There are 3 ways to turn a row about zero (a turn may also mirror it). The second row of each pair is the first, turned, with some noise. The first 27 pairs use one turn. New pairs use 2 turns, one after the other, and a turn may come again.
Known pairs, each followed by its turns in order:
2.62 -2.05 -0.60 0.83 -3.26 -0.03 -5.91 -0.29
-3.43 -0.40 -3.03 -0.99 -5.00 2.72 1.42 0.78
q33

-0.38 -0.13 -0.81 -2.15 5.91 -0.05 1.27 0.02
-2.08 -2.22 1.94 0.02 2.96 -1.64 -1.61 -4.75
q640

-1.95 -0.08 -1.93 0.89 0.48 0.28 -0.65 -0.08
1.37 -1.54 0.48 0.05 -1.45 1.48 1.22 0.01
q859

0.33 -5.91 -0.42 1.41 0.96 5.91 -4.54 5.19
-1.41 1.55 2.54 1.24 -4.57 3.62 -7.97 -3.97
q859

-1.22 2.08 3.84 -2.50 1.45 -1.17 -0.87 -2.07
-0.09 0.19 -3.47 -0.82 -1.21 -2.19 -0.26 4.62
q859

0.38 -2.37 0.27 1.13 3.07 1.03 -3.10 -0.51
2.24 -0.30 -0.10 -0.54 -2.31 3.15 0.50 1.67
q33

0.99 -0.05 2.80 -0.54 0.39 4.60 1.33 3.39
-0.59 -0.66 4.53 -1.32 -0.64 -0.22 -4.07 2.10
q33

0.94 -0.44 0.49 0.56 -0.86 -2.06 1.34 -0.73
0.50 0.54 -1.20 -0.30 1.40 -1.14 1.08 -1.41
q859

0.11 5.91 -0.76 0.84 -1.25 -1.01 2.08 -1.24
-1.46 -4.87 -0.35 -0.74 0.26 3.81 -0.47 2.94
q640

-3.06 -0.25 0.85 0.16 0.32 -3.14 -0.27 -5.91
0.97 -2.48 -5.08 1.61 3.52 0.94 2.36 -0.55
q33

0.46 1.80 -2.80 -3.28 4.48 1.49 -0.24 -2.73
0.87 1.81 1.16 5.17 -0.58 0.33 0.19 4.40
q859

0.18 -1.21 -0.49 5.91 2.33 1.27 3.21 -0.81
2.84 0.61 -0.16 -5.23 2.97 2.89 -0.79 -1.54
q33

-1.42 0.69 0.77 2.96 -0.67 2.07 0.11 2.91
-1.27 -2.55 2.36 -2.11 -1.38 -0.20 -0.85 -1.68
q859

0.00 2.36 -1.03 0.14 1.77 1.47 -0.76 -1.91
-1.24 -1.49 0.88 -2.35 2.19 0.48 -1.59 0.78
q640

-0.22 -0.15 0.29 3.95 1.23 0.25 0.42 -2.54
1.82 -1.63 1.98 -2.03 2.10 -1.00 2.37 0.78
q640

1.45 0.31 -2.58 -2.13 -0.46 -0.48 1.11 0.99
-1.15 2.97 1.10 0.43 0.42 -1.64 1.83 -0.44
q33

-1.36 3.13 4.97 1.04 0.30 4.00 -0.06 -5.91
-0.38 -1.69 -0.48 0.23 7.36 -1.17 0.13 6.27
q640

1.43 1.48 1.43 3.22 2.54 2.52 0.02 -4.38
-0.32 -3.13 1.09 -1.31 3.15 4.92 0.91 0.27
q33

0.13 -1.88 0.75 -0.57 1.27 -1.25 -5.91 -1.80
-0.01 -2.08 -1.84 1.97 -3.49 3.16 2.29 2.16
q33

-5.91 0.88 -1.12 -1.29 -1.06 -1.39 4.92 5.22
4.87 0.15 3.79 -5.00 -3.23 -1.95 3.64 -1.24
q859

-1.19 -1.84 -0.38 -0.28 -2.64 2.13 -0.63 -1.11
0.10 0.41 -0.03 -2.40 0.69 3.65 -0.61 -0.17
q859

-0.17 1.71 2.61 -2.71 1.97 -3.22 -0.51 -2.33
-0.08 -0.49 1.87 3.71 3.22 2.56 -0.25 -0.65
q640

2.65 -2.25 0.03 0.76 5.77 -0.08 0.83 -1.60
3.65 -1.25 2.38 -2.04 1.55 2.54 3.96 2.20
q33

1.68 4.45 -3.22 2.39 -1.75 -0.87 -2.82 -2.15
0.78 -0.92 1.04 -4.60 -0.36 4.58 -1.59 2.90
q640

-1.47 4.38 -1.71 0.42 -0.33 -1.52 1.78 -1.20
-0.49 -4.64 0.79 -0.42 -0.38 2.44 -1.08 1.53
q640

2.52 1.18 2.05 1.02 -0.30 -0.56 0.65 -0.97
-0.30 -0.52 -1.72 -0.05 1.80 2.26 1.89 0.45
q640

-4.79 0.86 -1.09 1.49 0.38 1.71 -5.57 -0.82
-0.97 -3.05 -0.78 0.12 -5.12 4.45 -0.07 2.32
q859

New pairs. What belongs after each?
-2.36 5.70 -1.66 4.30 -1.73 1.17 0.79 0.43
-1.52 -1.66 -1.89 2.55 2.35 5.70 0.56 2.52
q33 q33

1.30 -0.50 0.76 0.49 0.57 0.90 2.51 -3.26
2.53 1.36 1.67 1.70 -1.16 -1.65 -1.42 0.21
q33 q859

-0.62 1.66 -2.18 -1.01 1.36 -3.08 -0.97 3.57
2.18 -1.12 -1.74 -1.12 1.63 2.78 2.25 3.07
q33 q640

-0.36 -0.24 3.57 -1.09 -0.48 2.32 2.00 0.43
-0.75 3.64 2.52 1.67 -0.85 0.01 0.98 -1.49
q33 q640

1.54 -0.13 -1.63 1.38 -1.14 -1.29 1.90 2.07
-0.68 1.83 -1.10 -0.15 1.48 -0.91 2.07 2.50
q33 q859

-4.03 -2.60 -2.89 -1.33 0.08 0.49 -1.10 0.28
-1.89 1.39 2.22 -0.08 -0.70 2.13 -0.01 -4.24
q33 q33

-1.46 -0.58 -0.75 -0.28 -1.55 5.50 3.52 -5.91
3.67 3.12 0.30 0.17 -5.04 0.24 6.28 -0.03
q640 q33

2.35 -1.82 2.80 -2.30 -3.96 1.31 0.31 -0.35
-3.15 -1.47 3.30 0.61 1.15 0.98 -3.86 0.63
q859 q640

-4.38 0.32 -1.31 -0.77 3.39 -0.19 -0.44 -2.79
-1.82 1.21 3.11 -0.48 1.32 -0.47 -1.19 -4.75
q859 q859

0.15 -0.84 -3.85 -0.91 2.00 -1.09 1.14 0.12
-1.24 -1.46 1.34 -3.26 1.26 0.36 -0.04 -1.93
q859 q33

-1.51 1.48 -0.09 4.50 -0.13 3.85 -0.18 -0.20
2.09 3.74 -0.26 -0.91 -2.10 -3.30 1.60 -1.23
q640 q859

1.32 0.05 0.85 0.24 4.79 -0.30 -2.13 5.91
-4.66 -4.32 0.50 -3.84 -2.11 -2.18 -1.07 0.93
q33 q33

-0.38 0.38 -0.98 0.51 -0.70 2.13 -0.03 -1.43
0.26 0.71 0.43 1.10 -1.63 -0.74 0.90 0.25
q640 q33

-1.08 -1.58 -0.66 -0.35 -0.61 -0.17 -1.14 0.31
0.08 0.26 -0.32 -0.12 -0.21 2.43 0.42 0.84
q640 q640

0.35 -0.54 -1.72 -0.14 -0.19 1.44 -0.58 -1.54
-0.15 1.50 0.60 -0.49 0.04 0.95 -1.16 -1.44
q640 q640

1.35 1.37 3.75 1.18 -0.19 0.60 -0.89 0.01
0.52 0.13 -2.13 -0.47 -1.24 -0.96 -1.28 3.69
q33 q33

-4.52 -0.97 5.91 -3.12 1.46 1.95 -0.93 5.91
0.39 5.03 -1.13 3.75 -3.17 6.55 -4.39 1.89
q859 q640

-2.85 0.75 -3.63 -0.32 -1.41 -3.62 -0.23 0.03
1.18 -3.35 -4.61 0.42 -0.17 -0.68 0.91 -0.16
q859 q640

4.05 3.13 -0.91 2.65 -0.64 3.34 0.65 -0.09
1.49 0.70 -1.53 -2.70 -0.79 1.00 -2.12 5.51
q33 q859

1.01 -0.47 1.10 0.31 -0.05 2.24 2.30 -0.86
-1.97 1.71 2.01 0.25 1.99 0.12 0.18 -1.34
q859 q640

-4.79 -1.70 -0.63 -0.12 1.10 2.90 -1.95 1.42
-5.15 -1.36 1.63 0.80 -2.44 1.54 -0.45 -1.12
q33 q859

-0.42 -2.76 -0.11 0.04 2.69 -0.45 1.65 -0.87
0.90 0.95 -0.82 -3.11 0.93 1.60 0.46 -1.25
q859 q640

3.46 -0.10 0.43 -0.24 -1.91 -2.02 5.91 5.91
0.86 -0.91 1.57 6.38 2.16 6.29 0.30 0.10
q33 q640

-1.77 -1.48 -3.12 1.92 0.32 1.32 0.24 -3.09
-3.04 -1.17 -0.10 -2.49 0.76 -0.92 -2.71 -0.69
q33 q640

0.12 -0.61 -1.95 -2.50 1.10 -1.30 -0.26 4.10
-3.29 -2.49 -1.51 -0.45 1.52 -1.70 0.06 -3.52
q859 q33

-0.71 2.43 2.34 -0.13 0.93 3.24 3.59 -0.40
0.94 -0.65 -2.98 1.75 -2.41 -1.34 -4.01 1.09
q33 q859

-1.96 -0.98 -3.67 -0.65 -2.29 1.00 2.67 1.51
3.93 1.21 -0.64 1.08 -3.50 1.99 -0.58 0.49
q640 q640

-5.91 -0.04 -0.14 5.91 -1.26 0.43 1.59 -2.19
1.43 1.23 1.83 -4.66 2.81 -0.20 -6.19 -2.88
q33 q640

-0.22 1.93 -2.44 0.45 0.57 1.08 2.26 -1.26
-1.60 -1.63 1.50 -0.85 3.24 -0.20 -0.30 0.48
q33 q640

-0.51 2.12 -2.89 -3.15 -0.14 0.08 0.46 -2.54
-1.41 -3.58 2.10 -1.97 0.53 -1.40 2.29 0.43
q33 q640

1.26 -0.06 2.61 -0.62 -1.90 0.13 3.79 0.17
1.41 1.80 -3.74 1.00 -1.65 -1.49 0.84 0.01
q33 q859

-0.21 0.92 3.66 1.50 -1.31 0.15 0.36 1.20
1.42 1.33 1.95 2.38 -1.19 -0.03 -2.36 -2.22
q859 q640

-0.44 -1.22 -1.45 -3.25 1.97 -0.77 -3.25 -1.90
-0.03 -3.22 3.44 -1.79 0.58 -0.82 0.10 -2.71
q33 q859

-1.51 -3.53 -2.98 0.90 0.34 4.19 0.00 0.95
-0.55 0.11 -2.11 2.25 -0.95 -2.39 4.14 -1.93
q640 q33

3.33 1.60 -0.06 -0.90 2.83 -0.87 3.11 -3.10
1.63 -3.53 -0.47 2.37 -0.96 -3.56 -0.61 -2.75
q859 q859

2.56 0.66 0.77 4.90 -1.19 1.82 0.44 0.04
-1.61 -0.39 -0.52 3.48 1.29 -0.40 0.03 4.83
q33 q33

3.77 -0.55 0.10 0.83 -2.41 -0.11 3.49 -0.02
3.00 -2.21 0.50 2.11 2.53 1.31 2.22 0.80
q859 q33

4.74 -1.54 -0.11 2.27 -0.65 -5.91 0.32 -1.59
3.37 -4.02 -3.73 3.33 -0.82 -0.30 -1.18 -2.88
q33 q640

2.46 -2.55 -0.69 1.38 -1.32 -0.50 0.09 0.03
-0.95 1.10 0.60 1.95 0.68 -3.22 -0.12 0.02
q33 q33

-3.24 5.69 -0.42 -1.54 -1.20 -1.97 -1.82 3.13
-1.17 -1.23 0.41 -6.06 -3.00 2.26 -2.67 -0.44
q640 q859

